There are 9 hidden switches. A switch that is on adds its own fixed numbers to the row, and there is some noise. The rows also spread widely along 12 directions, which tell nothing about the answers.
In the rows, 128 means zero.
Some rows, each with its switches (1 for on, 0 for off) after it:
[213  45 141 135 130 109 126 136 142 122 169  95 150 107 138 131 196 197
  96 132 138  78  98  83 125 134 107 139 128 122 167 130 153  42]  1 0 0 0 1 1 1 1 0
[175  63  92  88 112 118 129 149 204 146 127  87 131  85 167 119 140 197
 116 141 100  83 136 119 145 132 105 110 114 125 140 144 143  95]  0 0 0 1 0 1 1 0 1
[124 130 122  73 125 109 136 108 158 163 115 134 153 129 166 159 129 126
  59 113 154  90 156 125  93 156 147  90  83 117 145 128 106 121]  0 0 0 0 0 0 0 1 0
[147 107 152 146  74  97  83 115 151 139 170 104 156 123 151 186 122 180
 151 111 115  77 122 187 133 166 118  92 133 123 166 121 127 116]  1 1 0 0 0 1 1 1 0
[151 105 166 158 111 109 126 119  81 129 190 143 153 150 116 173 137 172
 159 111 137  65 106 147 141 161 127  99 160 120 138  80 116  98]  1 0 0 0 0 0 0 1 1
[140 154 116 125 207 121 172  68  83 138 139 165 127 148  95 157 204 142
 134 147  66 140 152  73  50 129 147  75 157  40  95 137 161 149]  0 0 0 1 1 1 0 0 0
[167  52 131 130 140 145 163 124  96 110 146 173 143 117 116 184 157 155
 114  98 164 110 101 146 135 127 148 109 142 152 164 153 120  91]  1 1 1 0 0 1 0 1 1
[138 114 127 104 140  80 145 108 151 149 114 139 139 128 119 143 137 167
 127 138 122 110 144 130  99 136 118 141 105 128 145 148 151 108]  1 0 1 0 0 0 1 0 0
[170  50 170 162 139  81 125 108 145 105 124 130 140 123 113 137 158 189
 155 139 146 115 135 169  88 125 106 141 120 120 150 123 168  91]  0 1 0 0 0 1 0 0 0
[ 86 118 119  94 138 131 120 108 154 166 128 159 137 102 151 143 130 145
 126 138 130 109 139 152  80 106 160  96 119  79 174 121 134 154]  1 1 0 0 0 0 1 1 1
[166 107 168 145 119  74 116  91 135 148 165 122 158 146 118 167 179 169
 118 134 127  70 130 115  89 173 123 127 130 112 150 113 140  81]  1 0 0 0 1 1 1 1 1
[122 102 160 148 120 117 140 112  63 106 150 195 164 149  84 148 132 140
 192 130 177  79 117 147 119 150 145 143 140 142 149  99 121 107]  1 0 1 1 1 0 1 0 0
[141  72  88 126 145 139 134 118 146 115 125 125 108 102 123 112 111 147
 146 143  88 159 110 149 108  88 108 114 101 127 159 188 142 129]  0 0 0 0 0 1 0 0 0
[147 114 151 164 160 107 155  94  93 128 158 156 137 146 103 173 145 164
 176 125 101 122 110 141 108 134 132 112 168 105 128 122 147 126]  0 0 0 0 0 0 1 1 1
[165  69 116 146 146 117 159 120 152 103 162 111 133 122 159 145 129 178
 141 130 130 117 102 138 138 123 106 102 129 148 159 158 142  98]  0 1 1 0 0 1 1 1 0
[116 104  98 107 136 119 189 144 142 149 124 161 139 133 119 135  93 140
 199 155 105 124 115 136 136 123 131 143 148 146 149 149 140 125]  1 0 1 1 1 1 0 1 0
[ 93 150 141  97 122 108 124 113  85 167 144 186 150 149  82 135 132 133
 148 139 149  85 127 125  99 147 135 129 125 109 156  95 119 115]  1 0 1 0 0 0 0 1 0
[135 142 160 157 161 117 134  84  74 146 151 158 144 143 117 208 158 150
 117  80 116 144 108 153  94 135 153  80 174  86 158 140 132 135]  1 1 1 0 0 0 0 0 0
[140  90 131 138 178 136 164 121 104 122 124 168 147 137 110 130 161 138
 172 151 159 148 107 113  92 107 146 128 171 101 168 128 153 105]  0 0 1 1 1 1 0 0 0
[139 127 127 113 124  83 157 106 150 148 139 135 143 154 137 175 123 152
 124 129 123  86 149 131 116 175 118 102 111 151 121 138 118 107]  1 0 1 0 0 1 0 0 1
[145 104 110 145 165 103 146 109 174 141 148 108 132 121 150 142 151 174
 180 166  70 151 126 126  88 101 117 114 159  81 163 155 180 125]  1 0 0 0 1 1 1 1 0
[126 122 101 108 114 132  78 150 142 167 151 140 161 129  94 132 143 148
 190 172 134 144 113 145 125 130 114 103 160  99 198 147 139 102]  1 0 1 0 0 0 0 1 0
[174  82 139 127 159  93 158  90 145 129 126 142 143 138 143 179 177 159
 103 124 139 103 157 111  79 151 130 109 121 117 124 136 146 100]  1 0 0 1 0 1 0 1 1
[145 130 139 138 146  77 136  99 144 153 132 124 143 157 111 163 134 152
 140 130 112 144 124 142  95 152 105 121 134 129 153 152 147 107]  0 0 1 0 0 0 0 1 0
[126  93  46  86 142 155 166 147 143 124 145 141 123 108 129 109  99 141
 153 164 106 126 120 121 148 105 113  94 102 151 148 179 122 121]  1 0 1 0 0 0 0 1 0
[148  82 128 136 148 110 130 140 169 137 161  99 146 107 172 112 157 181
 162 168 129 101 117 107 112 103 127 116 156  78 176  96 159  96]  1 0 0 0 1 1 1 0 0
[178  94 105 118 130 114 129 116 156 123 151 124 169 127 146 184 187 165
 123 144 139 101 148 121 115 159 133  80 132 118 155 162 140  85]  1 0 1 0 1 1 1 1 0
[112 114  81 127 176 170 160 121 105 109 159 147 136 131 138 118 124 109
 156 154 136 160  99 115 115  97 143  69 138 113 170 162 114 133]  0 0 1 0 1 0 0 0 0

New rows. What belongs after each?
[135  56 117 119 178 141 202 126 116 121  96 189 119 109 137 143 110 132
 143 115 144 151 104 135  96  72 155 155 134 129 160 152 148 133]  1 0 0 1 0 1 0 1 0
[162 100 104  82 104 137 134 145 163 166 151 118 165 108 159 182 156 158
  82 112 134  84 113 112 151 155 152  90 146 125 176 152 111  84]  1 0 1 0 1 1 1 1 1
[131 120 108 105  95  85 148 114 172 148 126 110 134 122 145 167 103 170
 147 133  58  78 167 168 122 152 123  99 103 127 106 146 130 143]  1 0 0 0 1 1 0 0 0
[138  76 125 129  82  81 125 136 198 131 124 128 158 136 141 174  87 158
 196 150 150 110 144 208 133 155 106 124 127 177 165 149 134 100]  1 0 1 0 0 1 0 1 1
[145 112 130 148 187 129 156  96 119 122 162 136 147 152 157 160 161 127
 125 138 147 149 117 113  82 130 137  66 147  98 158 144 138 118]  0 1 0 0 0 1 0 1 0
[126 103 151  92  99 113  78 156 146 176 115 174 185 128 108 151 162 144
 172 163 195 110 140 153  99 145 150 131 161  80 199  95 146  84]  1 0 0 0 0 1 0 1 0
[173  83 174 132 130 128  92 105  90 149 149 159 158 139 104 155 197 122
  55 103 198 105  92  86  76 159 136 133 118 121 197 133 108  57]  1 0 0 1 0 1 0 1 1
[129 100  95 132 126 147 171 111 105 126 172 119 103 120 143 129  82 125
 115 103  65 106  72 114 134 120 123 108 100 160 148 171  95 137]  1 0 0 1 1 1 0 1 0
[134  75 135 123 143  91 178 110 136 118 117 161 132 129 138 152 120 158
 134 127 155  97 136 147 100 114 128 141 110 145 141 115 142 106]  1 0 1 0 0 1 0 1 0
[163  76 100 136 164 106 142 105 165  93 122 131 144 139 128 135 156 152
 162 175 150 154 153 144  86 123 104 100 111 132 146 173 157  98]  0 0 1 0 0 1 0 0 0
[ 84 185 162 115  57 110 117 103  72 179 180 142 146 151 102 185  84 143
 121  68  83  40  97 162 153 184 146  90 139 121 135  73  73 149]  0 0 1 0 1 0 0 1 0
[155  73 153 135 127  76 198 127 146 152 116 138 132 135 130 172  80 171
 124  90 120 106  99 169 151 143 116 171 121 200 150 161 135  96]  1 1 1 0 0 0 0 1 1
[153  83 115  95  97 130 123 106 105 139 118 149 127 104  70 136 128 132
  72  99  92 110 108 146 112 139 122 145  59 167 154 200 104 113]  0 0 0 0 1 0 0 1 0
[136  83 158 142 135  91 156 126 145 160 122 142 129 131 123 154 107 161
 150 111 129 132  85 152 117 114 120 169 154 147 189 133 146  98]  1 0 1 0 0 1 0 1 1
[129  93 173 159 141  98 105  78  80 138 149 175 119 113  56 142 173 194
 161 121 109 107 105 158  78 101 115 152 148  88 173 105 165 116]  1 1 1 0 0 0 1 1 1
[130 106 119 159 145 104 128  72  89  89 197 157 119 147  84 112 152 164
 193 186  98  73 142 112  82 140  94 106  95 117 111 110 138 121]  1 0 0 0 0 1 1 1 1
[ 89 125 107 121 137 121 163  96  75 140 153 173  82 115  69 110  96 157
 164 129  45 103  95 125 107  89 111 143 113 116 133 127 132 156]  1 0 1 0 0 1 0 1 0
[122 110 149 191 195 106 155  28  86  81 188 160 124 160 132 155 172 127
 125 136 146 117 114 108  36 114 134  94 115 110 155 121 128 124]  1 0 1 0 1 1 1 1 1
[145  54 108 138 115 116 161 141 192 124 142 104 131  89 179 147  91 189
 173 134  94 103 119 189 153 102 128 114 128 153 160 152 145 131]  1 1 0 0 1 0 1 1 1
[150  91 163 179 123  80 140 113 130 117 175 107 134 153 142 134 103 180
 178 127 116  82 109 145 125 144  90 129 130 144 137  90 142 103]  1 0 0 1 0 0 0 1 0
[153  68 119 110 155 123 174 152 167 142 123 151 153 108 162 167 149 176
 154 141 162 118 120 135 134 104 149 123 180 107 172 119 160  94]  1 0 1 0 0 1 1 1 1
[182  94 173 141 169 104 165 122 120 146 124 149 163 143 143 199 168 154
 110 101 165 137  99 115 108 137 153 137 177 101 168 133 155  84]  0 0 0 0 0 1 1 1 0
[170  21 143 128 109 113 108  72 130  91  93 173 131  81  85 156 176 157
  77 103 153  98 147 180  60 111 140 161  41 158 165 176 130 101]  1 0 0 0 1 0 1 1 1
[115 115 183 137 150  74 160 106 135 164 125 145 144 156 148 151 110 144
 121 114 162 101 124 140  89 144 138 143 125 130 157 102 131 112]  1 1 0 0 0 0 0 0 1
[123 110 111 131 159 132 121 103 147 132 137 144 157 137 133 146 169 128
 151 166 155 154 137 144  76 130 142  75 147  98 183 161 133 118]  0 1 1 0 1 1 0 0 1
[116 100  90  93 163 161 191 138  73 139 148 182 115 102 101 115 109 145
 130 120 106 113  77 100 146  89 140 134 124 136 160 158 124 127]  1 1 1 0 0 0 1 1 0
[172  68 116 155 148  76 177 107 146 112 145 119 110 129 110 133 124 198
 169 146  77 109 119 134 123 122  80 152 115 165 122 162 165  96]  1 0 1 0 0 1 1 0 1
[146  66 167 154 134  96 139  71 120 117 111 166 127 102 108 183 159 170
 114  88 130 118 122 177  71 102 149 149 124 124 167 139 145 120]  1 0 1 0 1 1 1 0 1
[154 119 127 146 109  76 112  97 175 142 134 106 145 152 136 203 117 153
 145 114 101 146 130 182 107 160 104 101 126 152 162 187 136 116]  1 0 1 0 0 1 0 1 0
[124 112 101 105 218 123 145  69 130 127 116 172 127 121 124 134 205 139
  95 163 149 161 167  92  19  83 138  90 108  54 157 142 165 123]  1 0 1 0 0 0 0 1 0
[135  83 122 160 156 161 132 116  87  97 164 160 136 131 137 138 122 111
 159 127 162 144  77 124 106 108 140 109 136 129 183 152 118 120]  1 0 0 1 0 1 1 0 0
[157 119 118 154 129 112 108 151 134 150 155 122 158 165 105 153 107 123
 213 165 110 178  90 145 136 156 102 121 166 145 182 201 140  95]  1 0 0 0 0 1 0 0 0
[159 104 152 115  96 101 128 123 128 144 140 131 159 126 141 208 141 179
 104  84 146  69 135 164 141 163 139  96 141 125 144 106 118  98]  1 0 1 0 0 0 0 1 0
[162  75 126 124 137  94 118  98 142 142 122 141 125 117  82 133 163 170
 109 132 114 129 125 135  83 121  95 149  96 141 166 171 148  91]  1 0 1 0 0 0 0 1 1
[158  59 129 119 131 123 168 163 149 148 106 143 147 120 129 153  98 154
 147 111 154 146  90 165 162 119 132 155 154 173 176 164 135  87]  0 0 1 0 0 0 0 0 1
[123 119 130 110 176 117 169  78  89 145 133 189 135 142 102 151 151 111
  71 112 151 124 111  97  76 138 146 134  89 153 163 180 113 109]  1 1 1 0 0 0 1 1 1
[150 134 174 176 121  61 116 111 150 144 201  72 158 174 160 137 111 171
 151 138 128  84  99 126 131 186  83 113 130 145 157 106 131  85]  0 1 0 0 0 0 1 1 0
[127  71 125 136 129 113 127 133 145 135 139 129 131 112 110  90 115 156
 163 155 132 128  89 141 113  91 103 163 118 140 202 139 144  93]  1 0 1 0 1 0 0 1 0
[142  87 136 181 154  80 120  96 198 109 156  67 129 140 207 116 110 161
 152 150 139 138 130 145  76 116  84  96 105 129 169 127 154 113]  1 0 0 1 0 0 0 0 0
[127 128 100  71 160 115 163 171 146 177 159 157 183 174 126  92 134 119
 176 224 181  88 140  59 133 186 118 114 126 143 148 132 125  67]  1 1 0 0 0 0 0 1 1
[190  53 112 134 161 123 182 154 164 116 142 108 148 123 157 138 147 173
 155 155 127 128 115 118 142 123 128 111 158 133 144 156 152  81]  0 0 0 0 1 1 0 0 1
[151 113 144 143 128 119 112 100  96 159 163 136 129 128  97 164 158 167
 110  92 103 118  92 123 110 135 119 110 153 110 168 132 127 106]  1 0 1 1 0 0 0 1 1
[152  66 132 140 180 158 172 104  62 105 140 197 136 120  91 150 188 140
 131 119 162 131  95 102  88  91 159 128 159  99 168 129 142 101]  1 0 1 1 1 1 0 1 0
[114 127  86  90  97 108 114 141 200 184 127 103 136 125 135 128  75 137
 156 153  75 137 125 162 132 148 102 112 107 147 167 181 122 131]  0 0 0 0 0 0 0 1 1
[162  74 133  98 120 120 117 140 119 124 130 156 167 126 120 132 160 150
 127 147 187  80 147 118 114 156 129 119 104 130 144 124 125  77]  1 0 0 1 0 0 0 0 0
[160 101 137 142 161 102 154 121 104 140 153 136 139 148  81 122 152 160
 163 153  90 124 103 105 111 136 108 144 143 121 142 145 153  92]  0 0 0 0 1 0 0 1 0
[167  72 130 120 122 111 101 129 141 148 149 126 137 124  94 112 157 155
 119 152 128 108 103 106 105 143  94 150 101 140 179 158 133  64]  1 0 0 0 0 1 0 1 1
[105 120 119 128 142 124 132 125 166 160 117 155 153 137 146 160  98 117
 197 147 138 168 120 172 102 125 148 113 159 114 181 150 144 148]  0 0 0 1 0 0 1 1 1
[159  91 144 101 130 117 147 113 113 116 127 157 163 142 143 161 163 139
  91 120 195  63 153 107 104 175 148  97 103 124 116 101 114  90]  0 0 0 1 0 1 0 0 0
[146  81 127 126 169 142 140  83  81 103 185 160 117 103 127 122 202 174
  90 135 135  63 122  70  79 101 139  91 111  67 136  80 133 105]  1 0 0 0 0 1 1 1 1
[ 99 128 154 135 180  69 138  76 149 161  98 168 137 161 114 128 127 112
 151 164 149 163 148 134  29 123 125 153 103 115 165 146 156 127]  1 0 0 0 0 0 0 0 1
[131 102  98 111 158 141 137 124 152 150 158 126 143 123 150 126 154 136
 116 151 143 135 108 104 103 109 134  92 136 111 194 148 125  99]  1 0 1 0 1 0 0 1 1
[132 113 140 122 133  89 144 109 127 143 145 136 139 128  98 126 142 179
 152 141 102  86 120 121 113 133 115 145 128 116 142 110 149 105]  0 0 1 0 1 0 1 1 0
[115 118 131 151 172 102 167  81 124 104 154 167 158 173 126 149 145 125
 185 175 170 114 155 139  76 146 135  90 130 126 133 109 131 120]  0 0 1 0 1 0 0 1 1
[145  69 112 130 144 158 144 118 106 103 169 148 134 106 152 127 157 145
 127 132 144  88 105 103 113 109 149  93 129 112 157 120 117 111]  1 0 0 1 1 1 1 0 1
[120  99 115 148 147 122 118  87 133 125 168 131 121 125 128 135 140 151
 141 141 117 127 112 141  84 116 107  85 119 118 176 146 130 124]  1 1 1 0 0 1 0 1 1
